The same things were measured in two ways. Each way mixes the same 10 hidden numbers, adds some noise and spreads widely along 6 directions of its own, which tell nothing about the thing.
In the rows, 128 means zero.
Some things both ways: the first way, then the second way.
[ 86 140 162 129 161 123 133 160  73  85 119 111 149 118 158 134 135 145
  78  72 153]
[112 127 138 118  79 150 134 140 113 198 127 121 171 115 120 146 129 153
 143 116 150 126 121]

[130 122 135 125 158 137 141 166 121 114  97 131  86 117 157 113  96 136
  62 136 104]
[ 82 145 170 131 150 135 131 134 148 119 135 122 112 140 145 157 124 148
 126 154 149 100 124]

[111 140 123 124 163 110 159 140  91  83 159 112 118 135 119 133 129 160
 119 106 141]
[ 98 125 194 128 116 163 116 100 126 168 133  85  91 160 130 147 103 117
 158 138 114  61 112]

[136 124  82 104 115  96 132 116 129 126 126  75 136 144  93 139 171 138
 189 130 169]
[152 139  99 123  91 117 149 130 147 145 147 139 130 139 129 144 137 134
 126 121 171 162 164]

[ 95 150 133  92 116 115 104 122 126 128 125 112 102 116  83 111 100 156
 191  90 145]
[178 117 111 104 133 139 130 131 124 128  94 141 134 135 126 101 122 117
 114 124  86 113 102]

[125 102 121  99 143 101 137 132  85 128 148 112 122 133  88 100 103 151
 121  88 138]
[146 119 128 119 116 131 125 125 121 147  93 142 137 139 120 139 121 124
 125 111 104 121  93]

[116 141 124 144 130 116 164 146 111 117 129 124 110 141 131 128  97 131
 116 126 136]
[116 150 177 133 115 136 117 101 124 112 138  97  80 158 143 128 142 120
 152 149  86  83 141]

[110 152 128 103 141 143  94 147 188 150  99 124  86 116 144 148 110 133
 166 182  93]
[125 110 115 118  55 131 151 144 113 163 132 107 130 110 114 158 152 130
 175 129 147 159 166]

[117 166 110 138 175 107 168 154  99 121 143 118 102 128 133 142 144 174
 119 170 135]
[115 154 118 119 135 123 124 104 149 127 100 119 146 137 157 128 107 135
 127 104 138 123 111]

[159  54 106 206 100 133  98 136 164 155 161 113 168 114  65 120  67 118
 125  89 114]
[128 119  68 120 163 112 123 139 108 101  86 170 186  88 143 103 145 137
 115 117 141 148 140]

[127 148 122 135 150 125 129 131 115 148 132 143 115 116 128 128 122 164
 110 184 118]
[123 150 122 115 187 139 103 142 128  90 114 147 164 124 157 101 125 148
  85 152 126 125 100]

[143 117 115  95 149 117 113 137 120 131 122 114 101 123 118 123 114 166
 115 170 121]
[148 134 151 137 141 131 129 124 146 121 194 121  50 159 117 137 124 109
 118 137 129 128 120]

[156 102 115 108 113 140 128 140 132 138 147 127 144 131 118 115 115 128
 142 127 126]
[103 117  97 119  57 107 121 116 112 134 111 120 138 103 119 143 148 118
 127 111 168 208 118]

[135 141  90  61 127 111 127 152 117 139 113  97 141 115 117 129 174 190
 183 137 182]
[126 139 109 112  80 101 139 121 136 156 120 155 159 107 118 142 116 132
  91 104 175 183  94]

[121 113 116 100 116 137 151  84 115 140 124 140  99 138 107 102 114 113
 118 102  98]
[143 146 124 142 160 119 134  96 170 134 141 148  75 157 136 161 105 118
 109 101 137 114  98]

[121 120 133 119 146 136 133 143 119 112 102 132 101 122 101 117 101 167
  99 171  99]
[154 125 107 126 166 118 130 181 117  74 104 152 137 121 124 124 134 125
 117 140 109 144 128]

[126 117 114 110 111 104 111 101 143 110 129 108 114 127  72 108 104 135
 170  97 151]
[123 143 116 147 153 111 106 148 109  78 129 118 142 116 111  95 127 121
  98 123 100 155 132]

[143 128 106 137 146 118 121 141 142 115 140 109 162 131 138 161 162 148
 133 177 146]
[105 135 126 146 194 112  97 104 117 102 115 130 159 111 115  91  90 122
  66 121 109 127 102]

[150  93  94 145 103 128 115 118 151 129 128  91 122 139 104 137 116 110
 142 121 117]
[161 105 150 122 151 135 137  97 123 152 125 137 119 143 105 118  97 120
 103 152  89  84 138]

[153 114 138 175 116 161 127 124 143 142 149 169 129 123 124 103  81 103
  95 148  85]
[ 76 124 115 120 110 132 109 132 101 120 124 121 162 103 145 132 162 145
 138 146 174 163 139]

[171 121 115 172 160 135 166 164 135 141 155 131 183 143 161 163 180 123
  97 252 124]
[177 125  79 128 185 114 130 139 137  82 122 160 107 139 150 115 137 113
 142 112 118 124 146]

[140 153 101 165 153 114 125 170 138 168 132 128 141 127 156 161 132 159
 124 214 134]
[131 177 168 154 124  93 112 120 107 105 155 122 132 138 117  95 133 128
 114 119  80 116 151]

[135 118 118 108 115 142 147  94 120 147 127 144  75 124  96  90  92 131
 121 128  91]
[ 72 151 144 140 102 130 104 104 118 122 125 106 135 112 124 137 129 135
  88 148 136 160 108]

[129 103 135 130 142 141 127 161 123 136 118 113 125 111 116 125 112 152
 104 143 110]
[122 102 131 128 115 131 131  86 123 179 127 146 113 118 104 146 117 115
 115 113 132 118 106]

[115 182 156 152 128 160 164 139 130  85 131 173 156 146 195 140 144  92
 107 154 128]
[ 91 129 149 134 167 124 102  89 123 109 106 109 128 142 142 112 104 118
 126 117 114  95 111]

[103 162 140 107 168 109 122 141  75 112 135 125  79 126 120 120  99 183
 109 147 119]
[137 154 132 139  89 111 105 132 120 105 149  85 118 145 108  97 127 115
 107 112 103 178 113]

[136 129  92 159 132 109 175 131  98 108 150 110 121 145 102 128 130 144
 123 122 140]
[131 142 111 119  76 103 138 123 123 140 116 113 148 124 137 145 134 132
 161 106 146 157 155]

[129  94 108 126 117 113 127 101 119 121 141  95 122 130  65 115 116 137
 148  91 131]
[ 91 139 184 145 107 159 117 132 107 146 141 104 128 131 111 135 135 137
 113 169 118  94 147]

Other things, the second way, with their names:
(705): [151 123  77 124  79 108 135 116 127 144  85 112 157 113 107 112 110 116
 116  87 105 172 120]
(969): [ 69 167 182 158  86 123 115 124 124 129 142 102  94 117 110 156 123 123
 109 130 114 123 108]
(292): [160 118 122 130 130 116 127 129 113 153 134 145 142 139 104 128 120 123
 133  97 122 130 124]
(1021): [120  93 142 111  92 140 119  84 105 172 147 105 131 132 111 124 122 123
 127 151 142 143 137]
(667): [158 142 135 111 155 147 133 131 146 109 121 124  99 168 171 135 124 128
 157 143 116  88 128]
(835): [121 142 100 118 150 135 130 136 138 107  83 153 173 116 152 120 134 151
  95 142 142 137 131]
(639): [129 108 177  98 102 136 133  72 128 166 124 116  98 162 137 145 108 120
 146 149 122  96 112]
(237): [116 143 137 128 135 141 123  94 150 132 159 121  94 137 140 120 126 126
 105 141 135 122 115]
(570): [133 144 147 118 154 135 133 138 130  97 140 143 105 134 157 118 154 138
 130 167 117  95 144]
(397): [156 102  95 112  85 104 147 116 119 176 111 165 167 115  99 131 120 123
 107  94 164 171 124]
(476): [127 127 128 120 127 145 142 115 142 155 138 148 115 144 146 177 137 145
 140 153 173 117 149]
(638): [ 86 143 153 159 156 137 113  92 146 135 159 133  97 148 131 132 134 130
 112 115 154  91 135]
(973): [139 139 108 142 149 102 126 133 125 143 141 132 136 126 118 114 123 124
 149  65 111 119 129]
(804): [108 150 137 151 114 115 110 112 122 129 155 115 117 123 109 122 127 122
 103 113 131 145 131]
(495): [150 126 141 125 120 115 132 151 107 130 133 120 143 134 106 132 121 129
 135 129 109 135 143]
(921): [181 142  89 115 153 123 139 188 120  80 120 153 150 135 148 113 158 143
 140 143 120 144 164]
(203): [ 83 126 116 134 154 122 124 109 146 137 115 110 131 130 150 136 110 126
 153  86 160 106 127]
(546): [136 162 140 157  78 116 131 143 117 147 187 120 119 127  90 132 147 136
 111 127 127 156 167]
(1042): [ 93 139 148 135 145 122 120  65 139 157 116 130 140 133 135 129 103 134
 114 108 123  82 122]
(698): [ 50 155 127 153 110 137 109 134 125 122 125  96 155 114 144 129 160 153
 136 122 159 128 165]
(961): [124 128  74 126 146 121 135 168 124  98 101 156 161  90 132 135 142 138
 115 127 147 167 134]
(721): [123 119 156 109  92 144 135 105 116 187 133 134 147 134 130 155 132 145
 141 150 161 115 139]
(300): [145 117 157 113  69 129 140 123 110 185 161 105 120 142 117 135 139 128
 178 120 133 121 148]
(612): [114 146 108 140 140 141 123 104 147 156 140 135 134 111 121 124 116 136
  83 118 138 130 107]
(952): [202 105 109 103 116 118 148 120 115 169 124 162 138 127 106 114 114 113
 123 105 105 127 110]
(265): [120 123 140  99 122 122 110 150  80 102  80 108 182 104 135  96 123 129
 134 146  88 139 106]
(820): [139 142 111 106 149 112 135 146 137 122  70 152 202 122 147 114  98 147
 101 115 141 128 113]
(544): [145 119 126 131  61 119 144 142 115 159 134 116 108 141 105 149 141 112
 168  94 133 141 147]
(445): [142 130 106 105 144 114 147 168 125 110 107 142 172 113 142 139 122 143
 135 140 149 147 146]
(479): [121 139 156 124  75 130 132 136 109 155 117  76 169 135 116 109 124 144
 146 137 107 117 169]
(875): [141 110 144 115 179 137 123 141 111 117  93 134 170 140 124  88 109 138
 111 141  89  92 123]
(989): [100 176 151 146 138 115 133 166 151 103 163 110 113 136 139 122 139 141
 126 117 140 117 137]
(301): [121 149 141 145  73 125 117 123 110 120 147  92 119 123 103 104 145 123
 104 147  96 158 153]
(235): [154  98  98 107 146 118 136  83 136 142 109 162 115 132 136 135 119 110
 130 111 135 132 109]
(157): [133 113 143 133 137 138 128  92 140 148 166 131  75 164 126 147 124 111
 138 128 160 108 139]
(169): [ 87 154 119 150  78 105 121 113 117 140 141 119 152 100 112 148 137 138
 107 119 166 180 152]
(828): [129 113 136 120 141 129 122 102 137 136 158 134  97 148 128 118 126 117
 115 126 152 133 109]
(262): [156 107 139 128 164 130 138 168 113 105  97 132 112 132 110 119 111 107
 139 123  70  85 112]
(838): [ 87 125 177 140 165 152 110 148 120 127 122 108 134 143 119 127 109 136
 116 135 134  84 111]
(122): [137 106 144 131 111 118 153 116 134 170 171 135  84 135 103 173 119 116
 152 125 165 126 151]
(27): [173 105 114 111 191 117 145 125 138 132 117 156 130 131 130 117  91 120
 126 113 112 101 112]
(455): [ 69 148 164 132 132 134  85 113 105  92  96  94 156 131 143 113 116 132
  90 156 128 136  98]
(117): [ 80 138 131 135 178 130 100 130  99 112 129 139 179  95 135  92 135 144
  99 139 139 115 132]
(16): [123 121  91 126 146 150 111  73 139 141 145 128  88 125 155 114 144 115
 144 110 125 112 120]
(271): [118 125 143 146 133 169 134 131 141 154 140 118 103 142 114 151 123 134
 119 149 130  89 146]
(945): [173 131 151 117  96 125 130 127 102 141 139 118 117 141 114 115 129 118
 142 138  79 120 138]
(304): [123 109 121 113 139 131 123 137 108 120 112 158 147 114 127 130 133 126
 105 145 156 146 110]
(754): [129 116  96 117 149 124 134 148 127 115  56 138 189 105 122 110  97 132
  95 119 115 130 109]
(375): [ 74 137 138 149 138 147  93 109 105 101 101  99 136 120 134 121 129 127
 108 153 107 116 133]
(84): [147 114 162 115 164 143 130 130 136 116 135 124  76 164 136 131 115 110
 148 138 107  81 105]
(938): [124 152 159 124  93 121 136 153 119 133 153 104 126 129 125 137 131 138
 148 141 125 132 144]
(896): [143 117 100 134 143 120 127 132 122 117 131 132 113 115 105 119 111 102
 105 115 120 151 114]
(128): [101 161 102 113  67 141 131 138 128 149  84 136 164 101 164 149 160 154
 141 116 145 145 111]
(205): [105 111 137 142 196 148 106 110 122 121 115 117 112 125 122 117  95 113
 115 124  95  86  97]
(69): [191 145  87 107 135 129 150 189 145  85  92 149 144 138 145 114 136 135
 117 136 105 143 131]
(958): [ 95 114 125 132 109 136 120  99 116 157 133 107 136  90 102 115 108 117
  92 138 130 146 113]
(59): [117 136 137 128 194 123 114 105 138 108 106 163 114 141 154 137 111 124
 117 115 131  88  92]
(109): [104 152 144 128  92 146 130 157 130 111 128 118 119 143 154 143 174 147
 154 146 155 125 157]
(363): [166 119 125 106 135 137 161 149 140 135 133 153 128 141 136 136 132 135
 133 155 143 109 156]
(858): [ 88 134 140 129 101 146 113 137 110 123 147 105 115 111 137 143 148 128
 135 158 150 143 132]
(62): [121 113 104 129 131 145 139 113 154 160 104 159 128 132 128 151 120 131
 107 109 177 117 119]
(21): [154 133  87 133 190 132 147 136 155 126 134 176 134 120 132 136 118 142
  95 130 141 118 137]
(699): [157  85 139 101  89 151 155 127 111 190 145 115 136 137 111 146 131 133
 171 157 149 109 183]
(395): [134 146 116 126 148 128 134 142 152  90 129 129 102 137 146 125 135 124
 118 135 126 134 119]
(77): [197  82  81  88 174 124 143 113 135 147 133 165 131 127 129 106 107 114
 127 113 136 140  96]
(443): [103 104 127 126  99 151 114  45 135 193 133 110 106 135 122 144 104 111
 123 114 153 119 110]
(692): [179 108 154 128 172 135 147 135 115 132 151 154 112 143 106 110 124 126
 126 158  83  69 163]
(519): [135 150 115 158 135 108 113 154 118  71 142 105 122 137 108  92 146 121
 100 118  95 162 152]
(755): [101 146 142 166 162 127  94  99 117 109 117 131 103 122 111 126 111 113
  88 115  80 106  95]
(181): [170 126 108 104 178 133 147 156 134 108 134 159 118 110 144 101 132 129
 131 146 100 100 126]
(88): [121 108 128  86 104 141 137 156 100 118 100 130 136 100 160 140 161 133
 184 159 135 129 128]
(598): [123 146 121 128  71 143 152 189 124 137 132  94 139 115 122 140 160 148
 161 141 131 139 175]
(926): [130 146 104 135 109 103 125 115 116 138 116 121 152 100 119 121 115 127
 125  94 101 153 122]
(809): [199 106 100 107 105 116 159 152 125 136 125 149  89 136 116 138 140 104
 168 106 103 135 130]
(273): [129 135 137 153 145 123 104  72 129 130 130 127 105 152 103 112 104 106
  79 113 100 116 114]
(360): [114 132 135 113  98 117 120 144  97 122 114 139 169 108 127 123 138 133
 107 141 154 165 115]
(189): [111 157 122 150  86  98 122 144 102 135 148 127 160  92  98 121 141 136
 106 106 133 177 141]
(556): [110 179 126 151 141 107 108 147 108 104 124 121 181  91 117  86 126 148
  84 117  81 139 124]
(511): [154 106 118 126 172 152 129 104 137 155 110 153 126 152 126 121 107 123
 112 119 118  77 121]
(918): [ 77 127 150 138 116 162 104  74 144 167 141 108  95 151 134 151 123 129
 114 129 169 108 103]
(142): [107 150 131 153 103 118 112 145 104 140 133 118 170 119 100 122 140 145
 111 109 130 151 149]
(965): [176 121 103 129 167 107 123 103 130 131 139 148 123 140 108 101 100 110
  97  95 104 140 101]
(437): [138 108 144 119 100 155 150 145 131 165 144 112 102 156 126 165 137 130
 176 142 154 103 161]
(343): [100 155  89 135 136 119 125 128 146 110  93 148 147 110 157 141 144 141
 129  99 146 135 119]
(1046): [168 117 120 131 159 141 131 122 125 148 109 172 115 130 107 133 112 122
  95 124  88  96 102]
(22): [ 91 132 105 135 102 137 122 139 116 137 128 111 141  86 121 134 143 134
 125 135 129 157 131]
(686): [133 146 124 129 140 131 116 182 114  67  90 107 154 114 125  95 121 128
  97 155  81 140 122]
(233): [ 80 144 146 148 112 113 124 143 109 114 162 126 135  93 105 132 143 134
  91 155 153 162 151]
(310): [139 178  99 165 104 103 127 157 116 121 149 142 156  94 100  95 158 141
  96  96  88 146 158]
(859): [123 154 130 159 171 108 119 178 121  66 146 109 110 129 121  97 136 119
 137 109  90 121 148]
(46): [125 163  85 149  97 116 126 130 143 124 122 139 127 124 131 139 149 130
 113  86 148 164 129]
(625): [ 59 165 171 159 130 138  97  84 147 133 163 111  79 152 137 165 123 129
 103 127 164 121 103]
(746): [179 155 107 130 145  99 135 142 147  77 105 134 128 155 126 107 111 117
  99 116  94 147 137]
(742): [104 146 149 114 150 113 130 140 137 109 130 142 174 126 143 111 123 154
  88 158 164 138 131]
(130): [ 81 164 129 154 113 107 102 138  94  95 131 149 162  84 124 110 163 139
  88 140 138 162 140]

Some of these things the first way, each followed by its name:
[132 131 116  81 107 137  89 130 190 157 116 125 120 117 144 129 114 108
 186 122 131]  (395)
[156 126 133 135  57 164 147  99 158 137 114 161 131 126 134  78 105  59
 145  94 133]  (570)
[131 151 128  93 131 147 144 126 145 117 105 113  87 104 112 124 159 157
 163 181 125]  (958)
[145  95 112 127 130 115 171 145  86  85  97  88 108 113  64 101 133 187
  99 134 154]  (233)
[172  65 106 169  82 151 123 133 150 174 151 131 202 119 107 122 115 108
 125 113 135]  (130)
[131 123 145 137 114 172 118 146 122 119 119 157 161 123 140 126 115 141
  98 151 106]  (304)
[135 130 107  95 134 113 128 119 137 135 153 117 121 131  83 114 138 143
 188 139 134]  (544)
[155 111 112 134  81 144  64  85 180 151 144 144  94 109  71  84  54 115
 173  98 101]  (77)
[141  99 135 191 145 138  66 162 150 141 143 131  99 116 119 117  33 122
  80 124  70]  (875)
[108 130 164 147 155 162 130 158 129 121 109 122  86 104 149 124 105 118
  85 132  78]  (598)
[166 128 104 112  69 132 134  89 149 111 171 152 153 140 116  88 112  86
 182  61 166]  (265)
[162 120  92 150 150 134 139 161 143 122 128 116 142 134 160 156 153 143
  98 194 122]  (445)
[158  85 112 133 107 126 127 154 140 127 142 108 181 142 142 132 121  98
 125 103 153]  (235)
[174  88  81  77 136 116 170 130 126 160 156 106 133 120 106 112 160 148
 148 139 149]  (969)
[188 125  83  97 140 109 142 119 153 181 154 108  97 117 108 114 164 138
 178 213 137]  (237)
[131 142 122 131 154 121 110 117 121 152 130 139  59 113  82 101  88 172
 121 192  84]  (965)
[186  77  91 123 117 122 134 115 139 154 193  91 148 138 107 115 149  81
 166 102 130]  (705)
[149 128 109 153 147 125 107 136 130 138 142 118  73 125  99 124  88 161
 120 197  84]  (1021)
[117 172 154 140 123 165 164 130 116  77  96 158 113 122 150 110 142 127
  99 151 120]  (27)
[ 87 135 132 144 162 119  74 189 112 138 108 100 116 104 119 161  79 210
 111 143 118]  (952)
[117 115 130 140  85 152 137  69 155 117 149 144 145 151 113 126 111  64
 153  86 106]  (375)
[150 120  93 116 164 109 153 135 122 144 149 112  94 113  80 130 133 199
 136 208 121]  (858)
[159 122 121 153 122 122 143 137 105 111 161 126 143 134 132 104 121 109
 112 101 149]  (300)
[122 137 113 123 165  74 146 141 136 118 140  84 104 115  69 119 146 156
 180 140 168]  (698)
[117 133 145 105 133 145 164 132 102  95 124 113 171 131 126 127 200 124
 142 129 148]  (62)
[141 125 136  89  97 150 157 110 150 108 105 132 160 129 131 109 179  90
 159 129 156]  (961)
[114 124 113 107 104 106 137 135 104  76 120  82 176 168 152 150 159  97
 145  61 186]  (746)
[177  46  91 193 118 116  86 139 154 156 143  88 106 117  53 110  55 133
 105 128  92]  (692)
[124 111 130 156 158 113 126 137  84 117 144 125 128 129  95 117 102 163
  81 135 113]  (292)
[181 124 129 120 154 127 124 176 121 130 148 125 154 123 164 120 151 133
 108 197 145]  (828)
[178  68 117 157 133 107 135 126 135 116 168 111 121 116  70  81  90 110
 111  92 134]  (859)
[110 143 123  86 138 111 148 103 116 131 110  97  96 108  89 117 167 156
 166 137 153]  (612)
[ 78 141 155 126 128 118 102 123 116 103 105 120 139 130 121 128 112 123
 127  75 140]  (142)
[109 131 153 160 126 162 123 108 126 122 140 144 154 137 134 139 136  98
 113 138  88]  (511)
[124 114 133 100 130 143 150 106 113 151 116 130 117 122  97 112 145 137
 128 165 102]  (1046)
[120 119 145 145 104 160 120 115 131 124 131 146 161 134 155 127 116  87
 106  94 112]  (804)
[118 111  96 157 129 110  48 179 153 134  98  92  98 107 108 139  41 181
 119  93 123]  (742)
[113 136 130 111 152 119 180 164  93 154 139 113 148 110 140 131 158 153
 129 117 163]  (128)
[118 129 130  95 106 141 125 109 137 102 127 119 122 130 117 118 123 116
 159  87 134]  (686)
[ 87 141 159 114 159 119 110 150  97  53 121 121 142 127 128 128 116 157
 103  77 147]  (838)
[ 92 102 141 150 153 103 138 157  63  87 126  80 153 147 117 153 116 152
  75  96 141]  (273)
[114 130 144 106 137 161 121 139 165 160 122 150 184 134 200 173 157  99
 120 182 110]  (755)
[116 118 144 100 117 156  79 150 184 114 121 133 155 121 151 141 104 108
 155  97 121]  (262)
[102 113 132 130 127 100 119 132 122 105 125  95 148 126  89 122 116 130
 148  68 165]  (638)
[106 146 134 122  96 159  86  98 162 117 107 158 119 140 148 127  88  93
 135 104  94]  (495)
[112 102 102 130 148 118  90 132 168 161  92  85  98 106  88 157 118 167
 141 169 103]  (21)
[130 111 114  96 122  96 117 169  95  90 119  65 186 132 100 130 172 162
 166  84 208]  (397)
